The rows are grouped in 4 ways, from coarse to fine. Each group lies inside one group of the grouping before and may be the whole of it. The rows also spread widely along 16 directions, which tell nothing about the answers.
In the rows, 128 means zero.
Some rows, each with its group in each grouping after it:
[117 176 119 150 155  99 157 145 104 151 111 162  99 127 109 189 155 113
 103 127  95 114 152 110 112 162 140  96 184  92 114 125]
k_205 fegu lagam k_689
[131 174  55  98 132 175 150  97 182 198 109 139  90 139 127 129 133 124
 156 151 113 115  98 159 111  71 165  93 137  98 161 123]
k_158 Nafi pozep k_858
[162 153 106  71 134 133 138 186 141 119 127 139 109  93 131 163 139 122
 135 109 143 152 174 173 108 152 192 157 162 105 171 115]
k_158 Ref ren k_851
[ 75 113 118 154 119  95  60 129 118 139 140  75 151 130 136  92 155  61
 192 108 133  60 113  89 141 163  91 143 149 141 106 145]
k_437 nopo Pif k_626
[109 139  85 173 135  72 103 145 153 113 102 144 141 153 111 178 139  92
 165 156 133  96 165 156  86 176 117 136 119 125 147  81]
k_437 nopo tarav k_185
[156 125 126 118  98 134 118  97 138 161 171 140  95 148 133 185 143  85
 130 111 100 155 177 144  88 117 150  72 106 124 159 113]
k_437 nopo Pif k_678
[124 123 144 105 175 139 180 121 116 139 161 119  82 161 135 121 106 115
 136 134  81 186 154  80  70  75 146  85 194  89 106 114]
k_437 mif roso k_330
[105  82 144  71 109 130 105 143 102 116 180 111 160 161 138 133 117 146
 122  97 148 122 127 124 134  96  83 129 166 137 111 126]
k_205 runal Nisur k_424
[115 131 121 128 133 125 122 124  73  78  54 164 114  80  94 166 100 157
 133 108 162  80 135 189 187 157 106 131 167 129 144 120]
k_205 runal Sinu k_905
[183 159 123 131  89 160 129 153 201 116  96 111 123 133 140 105 121 112
 139 152 113 180  93 119  90 115 149 129 118 132 144 108]
k_158 Nafi Lil k_896
[ 91 185 115 104 148 160 145 165 104 198 101 141  90 165  99 116 125 141
 150 123  90 164 132  88 114 105 167 129 145  77 119 144]
k_205 palup tur k_811
[ 91 111 159 148 172  92 170 134 112 155 142 104 154 180 145 141 145  70
 130 103  82 123 150  82 122 140 134 124 186 114  69 120]
k_437 nopo ronel k_458
[128 160 100 122 141 125 157 158  96 160 191 141 140 146 119 151 126 134
 173 132 149 191 174  88 110 119 153 122 134 136 172 130]
k_437 nopo ronel k_760
[180 191 109 160 140 136 158 140 148 128  91 160  80  90 144 162  99 123
 138 123  98 143 148 145 117 130 140 146 149 142 189 156]
k_158 Nafi somi k_764
[140  88 153 115  85 151  71 115 153 123  82 101 134 138 131 119 124 114
 125 104 123 134  80 139 155  91 140  95 104 139  94 104]
k_158 Ref ren k_851
[139 160 100 177 140 106 130 134 102 129 124 153 124  76 112 150 126 175
 132 137 158 151 107 114 175 129 154 134  77 160 165 158]
k_437 nopo ronel k_458
[ 95 130  82 117 111 138  88 192 153 131 102  97 166 118 110  90 156 136
 156 171 156 137  89  99 126 156 170 120 146 109  97 109]
k_437 nopo Pif k_626
[151 112 137 101 102 125  88 135 144 101  89 162  83  93 113 178 159 130
  47 118 102  87 141 187  98 163 127  87 166  84 118 120]
k_158 Ref ren k_851
[110 138 130 166 137  95  95 159 148 142  89 116 125 156 123 108 132 106
 146 121  94 123 115 119 106 132 139 175  72 116 118 134]
k_158 Nafi pozep k_858
[151 100 168 135 161  64 166  99  79  72 145 159 121 108 131 194 127 156
  67  81 127 117 147 171 164 137 122 153 112 140 130 119]
k_437 nopo tarav k_185
[138 154  94  76 129 129 103 167 171 173 167  81 112 153 156 143 168 133
 151 112 128 146  92  95 127  73 192 141 120 114  89  86]
k_437 nopo ronel k_760
[140 159 130 145 154 108 181  73 155 115  78 101 111 147 125 111 160 101
 110 150 104 106  44  99 135 104 137  89 167 102  63  61]
k_158 Ref ren k_851
[151 151 119 190 123 135 120  95 141 100  51 114  94  92 136 132  80 125
 177 139 134 133  76 122 170  92 127 102 122 170 131 113]
k_205 runal Nisur k_424
[135 124 116 100 129 121 101 165 193 129 130 111 106 188 154 136 124 112
 130 133  85 127 138 139  45  90 118 141 154  97 114  91]
k_158 Nafi pozep k_858
[138 162 124 103 150 106 192 128 113  80 190 116 124 131 131  78 135 169
 109 158 148 140  82  75 100 116  74 160 186 119 134 122]
k_437 nopo ronel k_458
[122 163 135  87 124 124 171 133 137 157 141 139 119 175 111 101 145 141
  87 111  98 129  92 137 106 118 125 197  81  87 128 140]
k_205 runal Nisur k_424
[127 121 114 100 143 105 128 137 115 124 145 112 131 105 127 131 150 151
 130 103 153 135 108 149 167 123 188 162  83 122 128 118]
k_437 nopo Pif k_626
[106 139 135 130 133  97 111 127 110 123 100 131 113 137  92 121 179 111
  96 135 108  94 105 106 109 160 120 103 153  80  82 107]
k_158 Ref ren k_851
[147 114 147 127 103 111 100 127 102 130 147 120 135  85 124 170 187  49
 135  87 135 122 168 135 144 196 174  96 129 127 137 128]
k_158 Nafi Lil k_896
[129 153 137 124  84 119 132 107 133 143  94 136 148 165  95 174 195  80
  90 126 114 101  89 119 136 164 130  70 136  98  74  64]
k_205 fegu lagam k_689
[119 147 144 205 120  84 124 175  99 114  77 161 201 116  89 135 153 148
  85 134 130 124 102  94 168 200 110 156  91 150 117 167]
k_158 Nafi Lil k_896
[123 121  95  92  87 128  77 159 105 119 159 155 140  97  94 150 160 176
 103 141 169 131 133 144 127 156 130 106 111 119 157 134]
k_437 nopo Pif k_678
[103 139  87 149 125 138  64 120 172 162  49 124  99 131 135 143 109 133
 156 115 103  50  81 157 156  92 110 134 131 134 110 137]
k_437 nopo tarav k_185
[155 102 157 160 104 142 121 123 110  87 121 114 131  58 129 112 127  72
 149 133 140 168 151 112 128 179 151  70 167 146 153 149]
k_158 Nafi Lil k_896
[118  77 165 163 160  73 130  66 132  79 119 106 104 135 138 109 128 122
  83 126  99  96  80 129 122  97  97  99 132 118  78 105]
k_158 Ref ren k_851
[142 182 115 171 127 131 102 175 133 156  97 122 107 117 133 140 121 129
 165 125 107 161 115  65 138 122 152 139 128 149 121 149]
k_437 nopo tarav k_185

New rows, each followed by its group in each grouping:
[ 92 133  98 141 164 110 163 159  99 150 151 185 145 121 112 159  96 190
  98 136 131 139 158 146 126 126 121 133 143 124 175 187]
k_205 fegu lagam k_689
[107  88 124 131 168  68 149  92 146 113 147 112 140 149 145 150 156  84
 114 121 111  81 132 166 112 134 136 124 137 106 106  88]
k_158 Nafi somi k_764
[ 88  69 148  76  98 133  94 153 116 146 198 101 172 152 130  94 139 141
 116 102 145 160 120 118 131 113 137 142  84 125 129 155]
k_205 palup tur k_811
[142 147 104 171 129 131  73 133 150 155 104 131  50  95 148 171  87 129
 167 116 101 140 141 135 122  83 153 111 101 148 158 157]
k_205 runal Nisur k_424
[138  82 143 160 125 130 127  53 159 138 141  92 129 136 179 135 105  49
 161  99 101  99 125 141 133  86 103  81 152 167 136 134]
k_158 Nafi pozep k_858
[111 136 134 111 155 139 123 167 115 149 123  98 100 141 115  65 114 122
 180 130 116 207 127  85 100  96 198 140 112  96 122 127]
k_158 Ref ren k_851
[163 175 107 141 133 155 181  53 124 141  75 157  67  97 108 150 131  80
 153 133 114 122 130 169 131 128 164  72 139 107 174 107]
k_158 Nafi pozep k_858
[153 144 120 121  98 110 151  99 129  93 169 116 179 124 123 106 165 113
 128 138 174 113  80 114 141 148  84 135 125 153 155 110]
k_158 Nafi Lil k_896
[116 138 118 177 134 110 120 142 131 106  40 158 126 118 115 166 105 116
 131 130 104  80 151 164 131 174 101 129 167 129 132 128]
k_437 nopo Pif k_678
[136 120 129 166  72 135 150 123 149 134 112 163 212 165 108 152 118  94
 124 141 135 145 143 149 125 177  95 122  94 166 171 133]
k_437 nopo tarav k_185
[123 104 130 113 131 132 184 104 120 138 187 135 158 117 144 129 127 102
 118 112 136 125 154 149 130 148 118 128 163 139 173 168]
k_437 nopo ronel k_458
[ 93 134  96 102 127 127  67 148  89 151 121 137  90 131  78 140 162 151
 152 144 141 146 129 109 116 123 176  81 111  80 104  95]
k_437 nopo tarav k_185
[118 145 157 101 109 158 149  95  83 159 130 132 149 216 113 122 125  93
 152  95 105 119 123  85 127  90  55  96 186 126 109 111]
k_158 Nafi pozep k_858
[142 130 137 164 137 115 104 123  98 125 145 108 109  90 143 139 126  93
 177 105 131 148 144  88 146 123 144  98 144 157 143 145]
k_158 Nafi Lil k_896
[124 140 153 179 157  87 157 130 127  99 140 102 119 104 132  73 138 114
 106 149  98 137  85  51 105 149 107 150 141 122 102 160]
k_437 mif roso k_330
[157 101 149 112 135  96 184 119 124 111 209 131 145 110 152 156 140  93
 106  99 133 165 179 158 111 162 162 156 113 138 177 139]
k_437 nopo tarav k_185
[141 145  97 134 136  91 101 160 145 111 132 128 123 107 126 157 132 131
 159 124 150 131 135 143 125 134 153 175  79 137 163 114]
k_437 mif roso k_330
[151  97 127 192 119 112 125 140 181  88  99 110 179  86 163 129 113 133
 100 153 132 127  81 123 152 133 121 113 140 180 121 149]
k_158 Nafi pozep k_858
[138 169  97 124 114 147 187 115 124 131 148 149 179 149 106  96 130 172
 116 173 158 153  70  91 131 105  86 113 141 143 158 134]
k_158 Nafi pozep k_858
[151 145 112  59  76 158 116 216 153  95 103 125 196 149  98 116 139 159
 137 145 180 180  98 127 127 145 150 176 113 122 131  74]
k_437 mif roso k_330
[166 149 146 180 142 126 184  94  83 128 107 157 118  83 103 159 129 136
 110 136 130 206 121  97 170 123 192  53 109 148 140 131]
k_158 Ref ren k_851
[115 142 116 109 163 149 142 132 113 138  93 109 108 129 141 131  90 183
 159 110 137 149  78 108 192  42 160 121 154 140 100 112]
k_205 palup tur k_811
[130 143 125 174 101 107 108 166 149 119  86 131 178 164 131 182 113  97
 156 124 131 127 134 117 135 148 101 124 145 166 123  97]
k_205 fegu lagam k_689
[140 145 116  92 122 170 157 103 173 137  76  96 134 178 131 114 114 106
 169 132 122 138  65 119 140  63 140 109 155 120  91  57]
k_437 mif roso k_330
[102 113 145 137 144 105 117 117 114 163 144 143 105 118 123 131 157 114
  68 102  77  87 134 123 112 145 115 113 149  98 114 191]
k_158 Ref ren k_851
[158 120 116 117 120 133 165  84 157 107 115 139 161 140 147 172 122 119
 115 117 140  88 108 174 153 106  91  99 178 154 141  96]
k_158 Nafi Lil k_896
[142 140 164 126  64 118  99 171  91  92 161 123 189 109  93  72 185 147
  77 134 157 150  72  55 136 191  82 148 106 136 119 163]
k_158 Nafi Lil k_896
[149 181 125 124 174 104 158 169 115 130 100 125  81 158 139 205 112  95
 189  98 108 171 181 119 114 106 189 131 175 111 118  55]
k_205 fegu lagam k_689
[161 144 126  82 129 150 196 172 140 141 149 157 145 138 129 145 112 169
  97 112 128 200 150 160 121 118 184 176 105 120 172 139]
k_437 nopo ronel k_760
[ 85 127  99 124 179  58 158 117 122 108 143 148 133 173 122 156 137 138
 108 132 116  47 147 164  93 141  67 160 175  97 124 102]
k_437 nopo Pif k_678
[103 121 156 117 166 143 169 131  73 138 147 108 137 139 136  64  91 126
 165 100 119 159 127  81 141  94 114 148 178 132 133 175]
k_158 Nafi pozep k_858
[ 70  85 103 121 169 145 167  99 151 143 156  81 133 120 150  43  92 143
 143 159 130 132  71 113 131  73 140 112 170 118 111 161]
k_205 runal Sinu k_905
[177 131 118 115 130 123 152 125 186 132 204 120  88 138 189 159  99 123
 121 115  93 157 161 141  65  79 116 142 144 148 180 143]
k_437 nopo Pif k_678
[105 133 127 142 113 108 155 121 104 128 119 157 220 179  92 114 128 156
 108 130 155 113  87 122 163 134  61 154 104 155 141 138]
k_158 Ref ren k_851
[167 170 125 128 107 160 164  94 135 108 105 134 112 130 124 123 122  85
 156 141 124 130 121 117 106 130  90  85 202 129 155 103]
k_158 Nafi Lil k_896
[133 148 116 121 134 126 133 158 141 133 117 153 115 146 120 128 118 148
 113 133 101 141 135 141  91 121 123 154 123 108 152 141]
k_158 Nafi somi k_764
[134 106 142 105  85 157  58 136 149 119  79 116 116 149 134 120 109 115
 140 100 112 102 110 154 123 100  94 125 136 128 119 119]
k_158 Nafi pozep k_858
[113 133 174 149 133 137 199 106  90 141 114 125 166 190 115 101 106  59
 169 109 104 165 151  94 128 147 109 133 153 133 128 122]
k_437 nopo ronel k_458
[125 105 144 165 145  88 183  85 135 106 153 143 175 167 163 176  87 133
 102 105 120  96 129 146 150  99  45 139 151 183 150 135]
k_205 palup tur k_811
[122 118 165 148 117 134 180  86  98 125 122 119 177 174 125  97  94  91
 163 103 125 151 119 112 157 119  93 138 119 164 141 129]
k_437 nopo Pif k_678
[145 132 129 164 160 119 189 125 152 144 121 178 108 126 131 162 114 142
  58 139  67 148 157 152  87 128 142 104 145 107 152 171]
k_158 Nafi Lil k_896
[130 148  86  83 139 140 169 108 153 149 138 160 120 138 112 148 142 170
  82 144 124 105  94 155 119  94 123 119 140  96 138 122]
k_437 mif roso k_330
[104 108 149 154 133 108 109 177 132 122  85 113 155 176 121 116 105 128
 144 124 102 164 130 107 118 127 143 152 103 127  91 112]
k_437 nopo Pif k_678
[129 111  92  68  99 152  93 162 143 153 215 127 119 133 125 125 121 201
 118 140 158 199 120 129 103  65 163 120  69 124 164 142]
k_205 runal Sinu k_905
[168 149 122  91  98 115 153 151 147  66 161 126 130  87 130 123 176 125
  73 149 143 114 115 129  90 195 108 139 191 106 137 112]
k_437 nopo Pif k_626
